The same things were measured in two ways. Each way mixes the same 10 hidden numbers, adds some noise and spreads widely along 6 directions of its own, which tell nothing about the thing.
In the rows, zero is written as 128.
Some things both ways: the first way, then the second way.
[135 158 109 151 156 183 152 159 128 158  95 131  89 126  77  99 150 160
 107 113  97 146 131  93 132]
[168 134 131 152  92 126 100  76 113  86 103 154 132 119 145 139 117 110
 140  96 121 120 134 117 130]

[139 145 125 130 108 103 100  99 139 126 116 122 148 112 148 131 118 114
 133 139 142 157 112 150 145]
[103 115 135 111 117 123  86 107 142 112  96  95 156 104 128 163 119  75
 151 135 129 121 111 142 100]

[123 148 115 140 136  97 112 141 152 131 130 101 145 118 137 164 108  98
 130 110 136 119 116 143 132]
[ 91 162 113 136 105 137 115 145 138  88  90 170 116 170 157  97 118 161
 106  88  64 164 116 102 107]

[143 112 177 143 166 160 128  82 118 130 115 142 147 110 150 137 138  97
 128 115 160 157 144 150 163]
[117  74 108 161 147  82  80 100 156 142 129 104 129  65 167  96 137  54
 103 127 155 132 128 172 163]

[101  97 133 136 140 155 149 146 135 120 127 116 103 154 139 144 140 144
 119 110 136 140 133 134 132]
[ 87 165 135 102 115 128 101 144 109 105 119 146 125 138 146 118 138 102
 135  75  87 200 157 144  82]

[120 142 105 172 149  84  89 191 195 125 126 123 135  84  74 129 129  81
 143 138 111  56 141 136 156]
[ 93 122  96 131 120 165 115 112 169  84 100 156 149 115 155 107 131 115
 121 127  88 158 122 148 129]

[138 106 114 174 137 136 124 101 161 132 116 113 122 114 155 133 129 137
 114 125 115 139 108 110  97]
[ 98 133 128 134 100  86 117 114 148 105  81 128 136 136  88 207 119 136
 135 150 142 117 107 146 114]

[110 157 130 117 151  99 133 149 104 140 121 116 139 125 133 145  99 138
 115 106 153 141 117 125 139]
[155 150  88 176 112 127 111 113 149 106 118 183 125 113 163 137 144 126
 134 106 143  86 124 113 129]

[146 132 111 139 130 158 132 128 166 136  98 118 118 131 120 113 157 133
 145 129 139 131 135 148 127]
[127 142 135 107 102 104 113 117 132 119 105 119 117 145 140 127 155 136
 137 120 115 157 120 155 103]

[135  71 174 131 119 141 135  85  74 125 123 138 160 154 195 143 128 136
 160 129 132 171 112 147 116]
[ 92 137 139  94 121 106 101 122 125 109  90 107 145 129 118 168 120 100
 160 139 123 140 105 159 104]

[198 143 109 133 136 171 144  39 157 147  93 128 152  94 126 103 143 114
 171 120 135 121 134  81  94]
[116  84 121 156 121 140 114 119 171 113 122 104 135 166 166 112 138 126
 111 141 111 132 107 119 103]

[131 141 142  98 120 123 124  89 105 149 143 159 148 126 146 114 118 148
 122 123 137 160 142  96 115]
[133 114 130 152 112 103 145 100 118 115 102  85 121 121 114 150  86 165
 119 171 133  70 120 124 135]

[122 100  78 121  96 196 144 157 140 120 110 162 121 162 137  67 172 193
 124 135 129 132 145 145 145]
[124 144 154 112  87 122  96  75 130 103 102 111 142  86  90 166 127 111
 147 147 115 107 133 170  97]

[ 68  76 140 135 132 120 170 126 125 130 147 121 118 152 133 164 112 119
 118  84 128 116 137 136 134]
[ 43 139 143 139 151 141 107 108 148  67  65 131 145 126  77 161 125 100
 127 136  58 180 158 182 149]

[113 152 111 114 119 106 126 140 148 121 133 108 111 130 108 140 118 119
 119 115 141 119 126 133 142]
[140 140 107 174 114 111 140 111 144 116 122 139 114 102 124 151 131 157
 133 149 146  55 129 124 127]

[161 181 112 100 115  95 107 115 134 125 112 105 155 113 132 129 112 123
 150 138 157 132 110 145 127]
[101 111 106 144  98 155 117 103 190  73  75 141 149 121 141 146 126 134
 126 132  97 122  99 111 117]

[118 135 127 126 119 129 130 165 135 112 150 104  88 155 100 155 136 106
 118 128 111 103 134 151 130]
[ 98 144 125 113 110 106  99 137 111 136 107 110 130 135 139 133 118 109
 139 118 107 125 125 112 110]

[145  99 133 161 145 165 135  65 134 131 104 137 168  93 168 115 124 140
 130 121 125 164 118 111 134]
[123 131 153 113 113  73 103 127 143 148 120 106 108 132 139 149 114 122
 144 126 133 125 101 146 106]

[139 155 116 157 118  90 112 137 159 122 128  89 108 102  91 154 109  83
 125 135  94 107 103 137 129]
[111 148 133 111 112 110 115 134 130 123  95 128 128 160 133 165 115 126
 165 129 111 115  98 114 114]

[116 150  94 140 125 117  87 163 196 118 134 127  91 113  97 117 142 118
 107 148 123  98 147 123 132]
[ 87 117 114  71 104  90 119 139  79 170 146  57 127  94 146  66 102 120
  98 149 119 147 139 161 104]

[116 129 110 114  90 102 100 101 169  97 173 123 118 119 151 138 111 135
  86 146 134 138 124 115 131]
[ 87 151 133 155 138  89 141 146 137 107 113 162 100 131 115 188 122 129
 164 110 119 115 135 112 124]

[ 99 142 143 153 185  99 149 117 110 155 107 110 144 101 122 189  86  69
 126  61 134 120 120 101 138]
[131 131 117 141 115 122  93 125 122 140 118  95 140 136 147 118 132 115
 118 138 132  93 125 127 100]

[ 86 123 152 102 144 112 134 168  62 112 150 136 126 156 150 161 103 132
 101 114 131 139 126 119 132]
[101 158 120  96  98 123  91 139  94 133 120 120 144 109 140 143 109  89
 157 103 113 119 134 101  86]

[130  76 116 181 114 169 135 143 157 133 108 120  98 165 142 127 159 149
 137 134  90 142 114 145 105]
[123 193 148 117 100  79 147 117 102  77  71 173  97 175  93 185 130 189
 160 119 107 152 112 158 116]

[135 114 114 125 113 131 143 126 157 137 130 141 136 126  99 105 146 124
 157 138 128  89 151 145 128]
[117 127 135 117 137 133  88 119 150 129 110 118 140 156 149 138 163  78
 163 131 108 153 121 161 123]

[147 102 108 167 162 167 116  18 184 116  74 114 146  63 186 148 131  87
 136 101 154 146 117  78 111]
[ 80 107 128 127 120  87 126 137 154 148 141  80 124 108 114 154 151 119
 117 159 152 124 137 166  80]

Other things, the second way, with their names:
(592): [ 81 134 147  76 110  82 148 109  75 105 104  76 121 110  85 130 124 158
 143 197 120 111 101 194  89]
(594): [114 193 146  72  64 104 151 144  64 126 106  95 100 143 110 120  90 215
 135 131  89  98 121  99  59]
(494): [ 98 135 111 116 120 124 136 135 147  92  91 147 130 142 148 158 129 128
 145 104 117 176 123 127 117]
(447): [126 136 118 120 126  79 151 111 118 136 115 132  94 138 132 116 115 161
 135 157 112 135 117 173 186]
(263): [151 130 122 163 113 109 136 111 151 109 127 165 109 142 152 141 115 152
 138 135 131  93 102 124 129]
(351): [131  98 103 171 124 100 133 120 126 113 159 121 113  88 172  87 122 137
 102 151 164  68 109 133  92]
(270): [127 175 130 140  86 120 130 117 140  80  70 172 117 147 112 191 100 173
 154 102 102 107 114  89 112]
(682): [116 128 123 124  75  97 101 103 114 122 118 109 142  88 115 141  85 130
 101 142 141  92 121 135  91]
(27): [ 98 115  85 173 119 130  96 104 135  80  81 147 165 123 125 149 145  95
 101 125 132 140 140 136 136]
(681): [109 136 136 108  78 122 112 119 140  85  95 134 128 133 146 132 128 145
 139 112 108 126  85 106  53]
(245): [118  93 113 135 115 113 109 107 138 119 113  92 144 117 148 119 133 110
 109 146 140 133 122 151 115]
(604): [ 98 149 106 180 105 122 139 131 154 108 107 151 117 116 109 163  92 171
 110 131 109  67 137  84 126]
(215): [119 116 113 164 161 139 134 114 124  72  98 151 141 167 149 147 122 112
 148 146 123 133 116 151 143]
(267): [ 74 131 166  65 114  86 108 111 112 142 145  89 120  80  96 128 115  99
 154 173 104 125 113 205  95]
(78): [170 146 104 170 131  91 123 112 135 135 120 156 107 162 156 130 162 144
 139 144 149  96 110 152 161]
(321): [115 113 115 137 115  95 135 105 143 134 119  96 123  80 118 130  95 149
 109 178 138  76 116 158 141]
(491): [128 157 146 100 146  84 134 147  88 157 144 130  94 169 155 133 126 116
 187 126 110 139 121 152 142]
(608): [112 162 172  87 117  95 116 125 121 126  96 152  91 202 129 143 118 130
 176  99  50 204 121 145 162]
(28): [110 155 125 110 123 129 144 142 101 123 134 125 107 122 153 100 109 144
 145 117  93 125 141 119 111]
(651): [131 175 133  70 100  65 139 158  82 169 143 129  70 169 169  78 150 171
 154 117 104 152 104 141 109]
(478): [115 171 108  96  80  84 125 153 114 139 108 147 111 169 141 134 118 178
 130 124 122 128  86 122  95]
(571): [137 123  98 147 122  87 128 114 108 134 108  83 144  73 118 186 133 108
 150 163 201  47 131 131 120]
(91): [126 130 119 145 135 103 108 111 102 117 126 158 122 149 150 125 140  90
 142 117 115 162 139 158 157]
(34): [109 171 123  99 102  90 150 122  96 125 120 154  87 126 119 115 136 165
 145 128  91 152 140 159 147]
(553): [113 154 136  89  86  79 167 142 114 162 128 102  91 141 117 141  64 209
 141 169 113  72  89 113 118]
(294): [121 144 162 131 106 100 107 107 145 109 110 143 109 145 119 152 120 137
 152 139 100 105  93 141 103]
(542): [ 96  95 119 130 114 126  97 113 139 111  95  91 157 105 143 134  79  94
 125 145 117  93  96 109 115]
(258): [131 136 118 165  93 126 146 100 169  68  77 153 134 115 108 223 110 159
 156 136 146  69 107  92 106]
(58): [112 132 124 106 132 102 141 119 111 103 111 161  92 144 176  81 118 129
 147  96  72 202 121 148 179]
(550): [140 122  98 136 128 104 109  96 130 132 117 110 142  75 140 122 130 104
 117 153 163 112 132 194 152]
(224): [108 140 123 151 129 117 133 116 160 116 110 158 103 140 127 121 116 158
 122 141  83 125 125 154 167]
(356): [144 159 172 139 115 116 130  85 123  84  85 118 114 117  90 200 121 138
 191 138 115  74 129 129 113]
(355): [113 112 150 115 111  90  86 126 136 150 148  82 144 105 127 169 122  80
 143 149 165  99 115 159  57]
(379): [103 136 106 158 116 168 133  99 153  51  87 187 143 120 133 148  96 132
 141 122  82 113 117 109 139]
(177): [ 94 102 129 144  99 131  77  98 118  94 118 133 160 120 126 132 102  75
 115 133 101 114 120 121  99]
(201): [111 158  96 129 120 129  95 138 140 125  97 151 146 136 145 160 150  90
 148  94 124 152 143 128 128]
(481): [119 126 104 168 149  98 124 129 136 125 127 117 107 122 152  95 174 143
 118 162 142  82 111 156 117]
(547): [128 136 122 131 149 108 117 110 103 125 122 131 117 102 150 100 102 102
 137 129 113 126 134 171 173]
(459): [169 171 102 146 116 131 143 137 120 131 146 161 116 146 158 148 138 153
 158 124 149  83 134 119 105]
(637): [118 135 135 145 148 142 134 130 153  85  88 134 128 172 142 177 146 128
 183 134 113 114 106 118 112]
(416): [114 125 112 137 148  90 132 110 135 135 139 149 125  87 119 175 123  88
 168 163 155 108 130 189 170]
(656): [112 167 141 137  83 133 119 114 145  99 121 163 109 131 116 125 104 172
 116 121  79 107 124 123  87]
(467): [ 87  95 128 113 101 115  98 123 134 130 126  80 140 101 142  98  87 111
  93 143 111 124 114 134  88]
(458): [ 77 107 138  98 112 142  92 114 134  94 109  90 151  95 145 104 132  85
 143 137  96 127 100 138  64]
(374): [ 87 121 106 102  89 120 148 111 152 107  90 122 123 116 130 114 100 172
 112 153  88 142 108 138 147]
(674): [104 134 126 130 140 116 124 110 108  95 117 157  99 142 154  65 155 121
 132 119  68 181 134 169 156]
(469): [110 125 118  95 123 104 100 130  95 121 114 117 138 160 163 105 146  98
 154 142 119 144  86 150 107]
(402): [135 131 157 117  95 101 112  93 150  97  90 124 113 142 129 145 124 152
 149 144 112 111  75 145  99]
(31): [121 162 156  65  98  84 130 112  94 121  97 104 114 136 106 162 133 142
 174 146 119 147 111 174 104]
(308): [ 96  95 121 109  85  99  87 122 130 117 112 115 142 123 165 105  89  98
  96  99 113 173 104 115  98]
(208): [126 135 130 126 102  88 121 117  99 115 108 120 112 144 140 114 117 152
 122 134 118 120 104 134 113]
(523): [122 138  92 122 102 124 110 148 133 171 144 105 138  92 162 121  89 113
 118 115 135  95 143  99 118]
(65): [103 114 101 148  90 113 135 114 150 118 111 121 138 114 117 136  69 173
  86 172 123  75 103 127 124]
(411): [124 147 135  87 147  97 120 145 117 170 141 119 112 162 158 124 136 102
 170 126 112 175 134 177 148]
(102): [122 108 103 107 115  87 124 114 118 158 121  89 133 113 138 131 118 119
 137 178 148  99 101 158 153]
(185): [104 137 152 130 118  98 124  98 126  94  80 122 123 132  93 183 102 134
 149 145 109 125 120 153 138]
(172): [136 140 100 141 120 116 114 122 152 144 127 168 115 115 166 138 121 101
 154  91 112 133 141 114 178]
(386): [102 137 147 132  87 124  93 100 169  98  92 151 132 145 106 161 106 132
 125 123  79 139 112 133 113]
(92): [123 140 152 104  98  67 113  96 123 130  77  71 110  95  98 160 146 141
 154 162 137  85  99 153 116]
(520): [133 115 100 166  99 134 109 116 147 116 125 134 149 124 149 141 109 128
 110 137 143  76 118 104  99]
(10): [122 139 150 150  88 182  97  90 160  42  48 124 184 145  94 252 101 104
 163 102 117 117 140  83  61]
(597): [ 79 165 153  72 120 111 132 145 110 112  95 110 124 143 111 162  83 141
 168 135  92 143 108 146  94]

Some of these things the first way, each followed by its name:
[103  60 184 149 129 119 131 137  84 112 154 145 150 149 157 156 122 114
 145 133  91 126 126 137 138] | (597)
[121  92 134 154 126 149 120 175 141 127 134 147 114 157 113 112 158 140
 137 144 109 107 146 141 133] | (31)
[120 174 105  77 118 123 142 129 122 131 125 125 124  89 114  83 121 182
  97 158 132 155 135 103 105] | (172)
[152 104 150 110 124 152 116  72 121 140 120 147 170 116 198  97 137 199
 148 154 136 189 125  73  61] | (494)
[110 111 158 124 145 123 127 145  98 141 149 171 146 128 121 111 128 124
 124 134 132 111 159 131 135] | (447)
[118 132 116 143 136 112 109 149 169 144 135 127 106 139 124 135 133 125
 112 121 141 110 139 131 106] | (27)
[144  86 111 118  63 176 176 122  94  74 109 100  69 204 129 125 160 146
 148 140 123 135  99 206 166] | (267)
[102 107 150  98 112 122 156 156 120 143 140 132 118 166 124  93 143 205
 136 145 151 154 140 158 121] | (550)
[128 133 118 126  94 104 138  98 136 132 132 124 106 115 102 115 119 133
 127 141 100 128 117 104 114] | (491)
[152 125 139 120 111 143 101 112 129 113 131 138 142 132 159 117 141 141
 140 160 128 154 125 122 120] | (258)
[118 144 115 129 130 120 136 133 123 125 119 124 132 118 123 130 117  99
 105 110 161 128 128 188 187] | (386)
[137 120 145 126 128 156 162 100  93 144 109 131  87 154 119 130 139 123
 129 112 122 149 126 133 117] | (91)
[149 155 108 140 136 127  90 111 154 155 118 168 169  72 131  76 124 158
 120 154 113 148 135  67 107] | (58)
[128  64 215 146 148 122 146  96  51 157 153 171 151 164 133 153 119  99
 172 105 106 118 139 103 116] | (215)
[ 97 132  89 127 120 119  81 191 161 114 143 151 138 132 139 128 136 133
 110 131 111 110 147 114 133] | (594)
[ 88 106 121 177 155 108 110 153 152 155 134 170 155  76 107 101 113 136
 109 127  80 115 143  73 141] | (547)
[144 119 143 137 156 123 121 104  71 120 116 145 185 133 176 168 101  91
 157  89 153 129 110 109 154] | (458)
[121 104 139 122 138 151 160  91  91 130 100 133 158 114 150 132 126 109
 145 113 130 135 131 138 136] | (224)
[166 135 125 134 134 145 161  98  90 149 103 123 160 139 139 124 110 164
 145  99 138 156  87 119 136] | (402)
[151  86  98 129  71 145 128 134 132 117 132 132 102 201 144 118 151 173
 158 137 110 125 108 134  99] | (592)
[136  98 115 167 149 136 144 135 172 129 136 111 125 144 104 164 129  90
 162  91 116  65 130 109 123] | (481)
[173 158 120 143 136 140 125  50 153 150  67 100 128  96 144 130 131 118
 155 119 140 172 103 104  99] | (245)
[135 100 168 157 176 167 154 134  92 115 128 125 115 138 120 163 136  87
 133  96 118 113 132 122 155] | (467)
[113  95 128 172 134 138  97 110 147 136 133 175 163  99 155 112 130 111
 113 125 110 134 144 112 142] | (185)
[150 154 103 113 106 104 131 120 146 136 163 127 118 145 115 112 100 191
 113 117 157 126 103  76 130] | (351)
[ 90 140  77 114 117 101  99 158 185 109 174 144 138  99 127 123 115 135
  79 137 129  96 151 100 132] | (604)
[141 163 104 123  88  92 102 112 175 144 111 113 123 119 109 117 136 103
 145 142 149 122 134 197 139] | (78)
[162  91 198 135 141 141 131 101  24 130 116 150 154 185 172 174 135  61
 191 105 132 130 121 174 129] | (469)
[135 106 134 147 140 160 149 115 121 119  98 113 121 119 127 132 138 123
 141 125 104 135 118 115 121] | (321)
[150 154  92 151 127 121  91 146 173 121 105 114 126 104 120 130 135  91
 136 137 125 106 124 144 135] | (651)
[125 143 132 104 104 132 159 130 115 133 135 125  99 141  86 111 140 129
 117 140 128 127 146 183 148] | (608)
